There are 3 ways to turn a row about zero (a turn may also mirror it). The second row of each pair is the first, turned, with some noise. The first 27 pairs use one turn. New pairs use 3 turns, one after the other, and a turn may come again.
Known pairs, each followed by its turns in order:
17; 44; -14; 16; 1; 6; 0; -7
-7; -5; -23; -36; 24; -13; 2; -13	(1)

1; -12; 5; 14; 32; 0; 4; -8
-3; 22; -5; -10; -23; -11; -6; 11	(0)

-23; -17; -14; 44; 11; -1; -1; -29
-34; 16; -16; 20; -44; -1; 3; 1	(0)

0; 2; 23; 1; -5; -1; -4; -2
-8; 10; 3; -6; -9; 10; -12; 1	(1)

-20; -11; 16; -8; -4; -14; 44; -1
37; -33; 2; -3; 0; 10; -17; 3	(2)

-31; 0; -2; -10; 1; 6; 12; -20
23; -12; -13; 7; -28; -3; 3; -1	(2)

-3; 25; 2; 0; -5; -24; 7; -10
2; -17; -5; -12; 0; 15; 22; 12	(2)

-23; 0; 3; -4; 9; -7; -6; 9
-9; 5; 20; 0; 0; 2; 17; 8	(1)

-9; -4; -5; -31; 3; 44; -21; 41
10; -9; -12; 8; 0; 54; 41; 7	(1)

-2; 29; 6; -14; 10; -4; 8; 1
23; -1; -19; -11; 7; 7; -7; -8	(0)

0; -19; 7; 4; 16; -13; 7; 11
8; 1; 9; -7; -17; -11; -1; 22	(0)

20; 5; 2; 18; 44; -25; -3; 7
18; 31; -2; -14; -21; 16; -16; 30	(0)

-12; -2; 17; 0; 2; -30; 36; 0
26; -36; 9; -18; 4; 16; -7; 6	(2)

-20; 3; 3; -3; -25; -4; 3; 4
1; -26; 0; 9; -2; 4; 10; -11	(0)

-23; 28; -12; 5; 10; 3; 20; 42
-18; -31; 8; 17; -9; -2; -13; 42	(2)

-18; 4; 12; -5; 21; 10; 4; 12
3; 10; 16; -8; -9; 11; 21; -7	(1)

1; 11; -4; 5; -2; 17; 5; 33
18; 0; 20; 12; 2; -2; -22; -17	(0)

27; -5; 1; 6; 44; 3; 11; 8
-12; 18; 30; -10; -9; 25; -25; 5	(2)

11; 11; 14; -25; 44; -40; 13; 6
11; 25; 45; 3; 34; 1; -6; -27	(1)

-14; 41; 14; 7; -3; -21; -11; -13
-33; 3; 16; -35; 12; -7; -8; 1	(1)

17; 3; 18; -40; -3; 3; -5; -6
-4; -3; -6; 19; 7; 29; 4; -31	(2)

-9; -21; -2; -34; 23; 15; -5; 44
25; 6; 15; 24; 5; 39; 35; 4	(1)

-6; -25; 2; -33; -4; 4; 0; -2
-11; -22; 2; -15; 16; -25; 4; 10	(0)

7; -11; 2; 20; 8; 23; -2; 9
11; 16; -22; 2; -13; -1; 13; -1	(1)

21; 37; 10; 6; -1; -2; -10; 33
-45; -10; -4; 0; 21; 14; 1; 18	(2)

-3; 3; -35; 7; -21; -21; -5; 15
-5; -19; 4; 34; 6; 24; -9; 18	(0)

18; 7; 2; -16; -13; 3; -13; -6
-7; 9; -9; 11; 12; 10; 12; -14	(2)

New pairs. What belongs after each?
-1; -1; -4; 11; 12; 12; 7; 1
-7; 7; -1; 6; 2; -13; -5; -14	(0) (0) (0)

36; 36; 5; -10; 21; -18; -30; -9
-9; -18; 3; 5; 21; -35; 48; -5	(2) (1) (0)

35; -2; -8; 13; 1; 0; 34; -15
-24; 35; -18; -3; 16; 8; 2; 18	(0) (0) (2)

9; -14; 44; 19; -7; -1; 3; -13
14; 25; -17; 5; -34; -5; -21; -13	(1) (0) (2)

0; 39; 4; 10; 0; 10; 2; -25
38; 5; 21; -4; -13; -6; 15; -7	(0) (1) (2)

2; 4; -2; -7; -15; -16; -44; 5
15; -16; 10; -11; -4; 3; 30; -30	(0) (0) (2)

8; 5; -27; -4; 1; -17; -9; 29
25; -5; 2; -11; 21; 12; 16; -21	(2) (1) (0)

-2; -13; 17; 7; -13; -3; -29; -12
-2; -7; -9; 7; -27; 18; -22; 7	(0) (1) (1)

-7; 6; -9; -10; -20; 18; 28; -10
11; -11; 10; 29; 2; 16; -14; -16	(0) (0) (0)

2; -13; -10; -8; 4; -13; 18; -35
-15; 14; 33; 11; -10; 17; -4; 4	(0) (0) (0)

11; 0; -2; -1; 8; -6; 29; -21
-13; 18; 11; -9; 9; 0; 0; -26	(2) (0) (1)

-6; 2; -2; 10; 33; -6; 11; -25
-13; 25; -12; 16; -18; -4; -20; 5	(2) (2) (0)

15; -13; 31; -5; 19; 8; 5; -25
-2; 19; 24; 15; -7; -36; 2; -7	(0) (2) (0)

39; -15; 10; -3; 0; 5; 1; -1
8; -7; -21; 10; 25; 11; -17; -16	(0) (0) (1)

-7; 2; -9; -4; 0; -3; -10; -11
-2; 3; 0; -4; 1; -7; -12; 12	(0) (2) (1)

11; 16; -1; 1; 3; 5; -37; -4
8; -4; -8; -9; -8; 4; -18; 33	(1) (2) (1)

-17; -17; -20; 10; -2; 0; -41; -10
41; -15; 16; 0; 9; -3; 16; 19	(1) (1) (0)

15; 10; -15; 7; -5; 1; 4; -13
-2; -4; 16; 4; -11; -2; -16; -11	(2) (2) (0)

-8; -5; -13; -12; -14; 10; 1; -7
-10; 3; -12; -6; 5; 0; -6; 19	(2) (0) (2)

-3; -18; -10; 10; -10; -16; -1; -15
-12; 18; -4; -23; 2; 10; -2; 1	(2) (1) (0)

16; -5; 22; -9; -2; -26; 15; -5
1; 29; -18; -2; -8; 15; 19; -5	(0) (2) (1)

24; 4; 18; -5; -8; 26; -4; 15
-14; -3; -13; -8; 0; -5; 8; 36	(1) (2) (2)

-10; 3; 26; 7; 43; 5; 1; 20
4; 6; 14; 11; -31; 17; -38; -8	(0) (0) (2)

-37; -9; -10; -44; 4; -13; -6; 2
26; -30; -16; -15; 15; 9; -14; 34	(2) (0) (2)

0; -9; -29; 4; 18; 5; -13; 1
-18; -13; -3; 22; -1; 4; 3; -20	(2) (1) (2)

0; 34; -3; -44; -4; -1; -44; -13
-17; -22; 30; 12; -23; -18; 46; -25	(0) (0) (2)

-9; 0; -3; -4; -12; -9; -5; 0
13; -2; 7; 11; -1; 5; -2; 3	(2) (0) (0)

13; 22; -35; 22; -7; -3; -7; 17
1; 21; 6; 28; -20; 16; 9; 29	(2) (2) (1)

-7; -4; 44; -41; -3; 44; 23; -8
-10; -24; -30; -10; 45; -45; 12; -15	(1) (2) (1)

-9; 5; 30; 0; 12; 44; -3; 17
-47; 12; 7; 7; -20; -3; 21; 7	(0) (1) (1)

0; 6; -8; 8; 28; 18; -9; 8
2; -10; -25; 21; -10; -14; 2; 0	(0) (2) (0)

-13; 6; 12; -11; -16; 6; -24; 7
-17; -8; -20; 2; 3; -10; -21; -7	(0) (2) (1)

